The rows are grouped in 2 ways, from coarse to fine. Each group lies inside one group of the grouping before and may be the whole of it. The rows also spread widely along 4 directions, which tell nothing about the answers.
Some rows, each with its group in each grouping after it:
[ -3 -11  -1   2 -32  32  20   7   6  -5   4  18 -10   4  -1  37] -> Tul z780
[-44 -32 -41  -2  -2 -21  17 -18  39  49  51   3 -13  12 -15  32] -> Tul z565
[ 12  51 -13  29 -42 -16 -30  35  -6 -14 -17 -26  -4 -13  21  -6] -> Tul z96
[ 25 -14   5 -24  26 -44  -2 -19 -37  35 -16 -32  -6  -6 -35  10] -> mun z866
[-19  47 -28  27 -49 -13 -41   0 -14  22  41   7  -3 -13  27  40] -> mun z313
[  5  -7  21 -18 -18  12 -11  15   7   9  -2   8   0   1   3  -6] -> mun z315
[ 12  26   4   1 -35  34   0  45  -4 -20 -34  21  -3  -4   7  18] -> Tul z516
[ 20  -8  20 -25  28 -23 -11   3 -17  32 -19 -35   1  -1 -29 -26] -> mun z207
[  4  38 -12  22 -37 -11 -23   2 -26  20   6   0  -7 -11  19  26] -> mun z866
[ -9  -8 -23   2  19 -49   5 -17 -10  35   6 -28 -22   3 -21  22] -> Tul z565
[  5 -19   3  -6 -11  11   2  16   1  -8 -24  -4  -3  10 -12  10] -> Tul z96
[ 23  16  22 -12 -41  56  13  49  34 -37 -42  18   1   8  11 -21] -> Tul z780
[ -2 -42   4 -19  -9  14   4  15  31  -4 -21  -3   7  16 -22  -4] -> Tul z96
[  5  16 -21   9 -18   0  -9  29  -5   3  -2 -14  -2   2   1   5] -> Tul z516
[  2   2   3 -16  12 -15 -13  -4  -9  38   6 -22   2  -5 -18  -5] -> mun z207
[  7 -21   2 -30  18 -13 -19   6   5  22  -6 -17   8   8 -22 -11] -> mun z313
[-10 -50   9 -41  13   3   3  -3  20  27   7   6  14  15 -28   8] -> mun z313

New rows, each followed by its group in each grouping:
[ 14  -4  26 -22 -30  49  17  42  41 -24 -35   9   3   9   7 -26] -> Tul z780
[ 12 -34  31 -44  15  30  14   7   2  14 -20   8   4   7 -27  -3] -> mun z207
[  5 -54  30 -40  -1  29  22 -12   9  14 -16  25   4  14 -29  26] -> mun z866
[-16 -27 -25   3  -8   1  14  -1  -1  26  17   4  -8   3 -16  49] -> Tul z516
[ 12 -37  12 -29  29 -26   4 -12 -10  34 -17 -20   2   1 -32   4] -> mun z866
[ 35   6  15  -9   1  13  13  23 -18 -20 -51 -13 -14   1 -11  -1] -> Tul z780
[ 16 -30   9 -23  14  21  25  16 -15   3 -37   3 -11   7 -36  25] -> Tul z516
[ 12  32   8  -4 -21  -5  -7  39  28   1 -29 -21  -4  -2   9 -37] -> Tul z565
[ 27  16  34 -29 -18  23 -22  34   2 -13 -42   2  13   3  -5 -25] -> mun z313
[ -3 -35   8 -22  -5  32  32   6  14  -4  -5  17  -7  16 -15  24] -> Tul z780
[ 21  -1  14 -19  -9  20  24   2 -22  -8 -39  22 -27   4 -22  41] -> Tul z565
[ -8 -24  -6 -28  33 -38  -9  -5  16  59  21 -46   5  -3 -22 -39] -> mun z207
[  5 -16   1  -2  -2   6  21  -7 -19   3  -6  -1 -20   3 -18  42] -> Tul z780
[-13 -38  -2 -20  -6  12  28 -10  31  20  10  15  -9  11 -21  24] -> Tul z565
[ -5 -38  -3 -11   4 -10  -1  23  42  17  -7 -28   6   9 -20 -26] -> Tul z96
[  7  16   8   0 -16 -13 -22  19   2  17   3 -10  -6  -8  11 -18] -> mun z315
[ 29  23  14   0 -25  22   7  36  -2 -25 -46  -8  -9   3   4 -13] -> Tul z780
[ -2  26  -9  18 -47  17 -15  29   9 -16  -4  11  -5   3  17  17] -> Tul z96
[ 10 -35  29 -41  18  22  16  -7  -1  19 -10  19   0   4 -29  13] -> mun z207
[ 23  -2   8 -20  25 -16  14  12  -7   7 -42 -19 -15   8 -29  -8] -> Tul z565
[  0 -23  -1 -13   3   4  30 -18 -15  20  -6  18 -25   7 -32  54] -> Tul z565
[ 28  30  12  -2 -10   4  -2  26  -9  -7 -40  -8 -17  -3  -1   4] -> Tul z565
[ -9 -19  14 -19 -32  45  19  -9  13  12   3  42   6   4  -1  38] -> mun z866
[ -7  26 -11  12 -50  30  -1  31  32 -16   0   5  -3  -3  21  -7] -> Tul z780
[  6 -19   8 -30  36 -29 -11  -2   2  47  -3 -37   4  -3 -34 -27] -> mun z207
[ 19   6  20 -17  14 -10 -15   7  -7  21 -17 -23   4  -7 -14 -20] -> mun z207
[  8 -47  22 -28  12  17  32 -37 -42  16 -18  34 -17   8 -44  72] -> mun z866
[ -8   4 -22   2  -2 -36 -20 -25 -33  36  27  -8  -6  -4 -13  45] -> mun z313
[-31   5 -24  23 -53   6 -11  19  30   1  25   5   1   6  19  20] -> Tul z96
[  7 -22   9 -24   5   2  -2 -16 -32  16  -6  11  -4   5 -27  47] -> mun z313
[-27 -14 -14   7 -41  19  -7  18  40   2  23  15   6   5  15  23] -> Tul z96
[ 12  -4 -10 -10  13 -25   2  27  -4  14 -30 -39  -2   1 -23  -9] -> Tul z516
[-27   6 -11   6 -22   2 -17  -7  13  35  44   9   2  -8  13  18] -> mun z207
[-18  16 -32  20 -23 -13 -14  19  -2  20  19 -10 -10  -7   2  27] -> Tul z516
[ -8  20 -18  19 -30 -15 -18  -9 -13  26  27   1  -7 -10   9  36] -> mun z866
[-17 -38  14 -32  -2  37  14 -10  10  28  14  36   1   7 -13  33] -> mun z207
[  3 -46  -7 -19  24 -30  -4   8  36  29  -9 -43  10  13 -31 -30] -> Tul z96
[-11 -19 -15   7 -12  -2  18 -12 -13  13  19  -1 -22   4 -19  44] -> Tul z780
[-11 -33  -1 -17  -8   6   2 -16  11  27  13  11   7   6 -11  21] -> mun z866
[  4  37   3   8 -55  56   3  44   1 -25 -14  38  -2  -5  23  39] -> Tul z516
[ -6  32 -23  27 -44   1 -24  29  11  -2   4  -5  -3  -1  24  13] -> Tul z96
[ -5 -17   3 -18   5  -4  21   0  15  19 -10  -9 -10   1 -22   3] -> Tul z565
[ 23  28  12  -5 -23  27 -12  64  23 -16 -45 -16   6   3   6 -42] -> Tul z516
[ 20  23  28 -24 -32  34 -16  40  13 -13 -26  11  16   5  12 -20] -> mun z313
[  8   3   1 -16  13 -41 -35   8   2  23  -8 -42  15  -1 -10 -28] -> mun z313
[ 29 -15  19 -33  27 -25 -14  -6 -34  17 -37 -22   2   3 -37   6] -> mun z313
[  9 -29   7 -24  23  -1  24  -3   1  16 -27  -3 -17  12 -29  15] -> Tul z565
[ 30   6  23 -18 -16  41  10  52  10 -21 -54   5   2   5 -11 -10] -> Tul z516
[  8  19  -7   7 -27 -15 -15  -7 -31  24   7   5 -11 -10  -1  37] -> mun z866
[-31  27 -39  31 -43  -7 -16  33  29  17  35  -4   8 -13  22   8] -> Tul z516
[-17 -26  -8 -14  12 -13  -3 -18   5  46  33  -4   4  -4 -19   8] -> mun z207
[ 22  41   6 -10 -22  18  -6  50  33 -14 -37 -14  -5   0  12 -42] -> Tul z565
[ 12 -19  28 -45  -6  28  -7  17  17  -1 -21   9  17  10 -17 -11] -> mun z313
[  3  47 -17  19 -45  14  -7  31 -12  -5 -11  11 -12 -12  15  36] -> Tul z516
[-11  45 -17  24 -46  11 -21  50  19   1   3  -7   4  -8  20  -1] -> Tul z516
[ -6  35  -7  13 -22  -3 -22   0 -26  23  17   7  -7 -18  12  25] -> mun z207
[  9 -25  30 -31   1  35  18 -11 -28  13 -12  34  -7   1 -22  38] -> mun z207
[ 23  37   5   4 -21  15 -10  54   0 -14 -40 -11  -3  -6   8 -20] -> Tul z516
[-13  56 -32  38 -44 -17 -12  11  -6  18  20  -5 -20 -18  24  28] -> Tul z565
[ -8  33 -32  24 -18 -29 -23  31   4  22   7 -30  -3 -14   7   3] -> Tul z516
[ -6  30   6  -4 -26   5 -28  22  19  21  14  -9   8 -13  13 -28] -> mun z207
[  5   7 -17   9 -11   0   0  28 -13   6 -11  -4 -10  -2  -5  18] -> Tul z516
[ -4  51 -28  34 -39  -1 -19  38 -14   0   0 -10  -9 -15  17  25] -> Tul z516
[ 10 -16  23 -28 -12  12   2  10  22  14 -14   1  11   4  -8 -13] -> mun z866
[-20  19 -20   7 -40   0 -30  -5  -6  13  34  18   2  -2  19  43] -> mun z313
[  2 -44  20 -35 -10  31  15  -4  22  15  -7  24   6  14 -26  14] -> mun z866
[  4   5   9 -16 -24  14 -12  -6 -27   2  -3  22  -4   6  -8  52] -> mun z313
[  6 -29  18 -31  35 -12   4 -10  -4  41  -1 -16   0  -1 -33  -7] -> mun z207
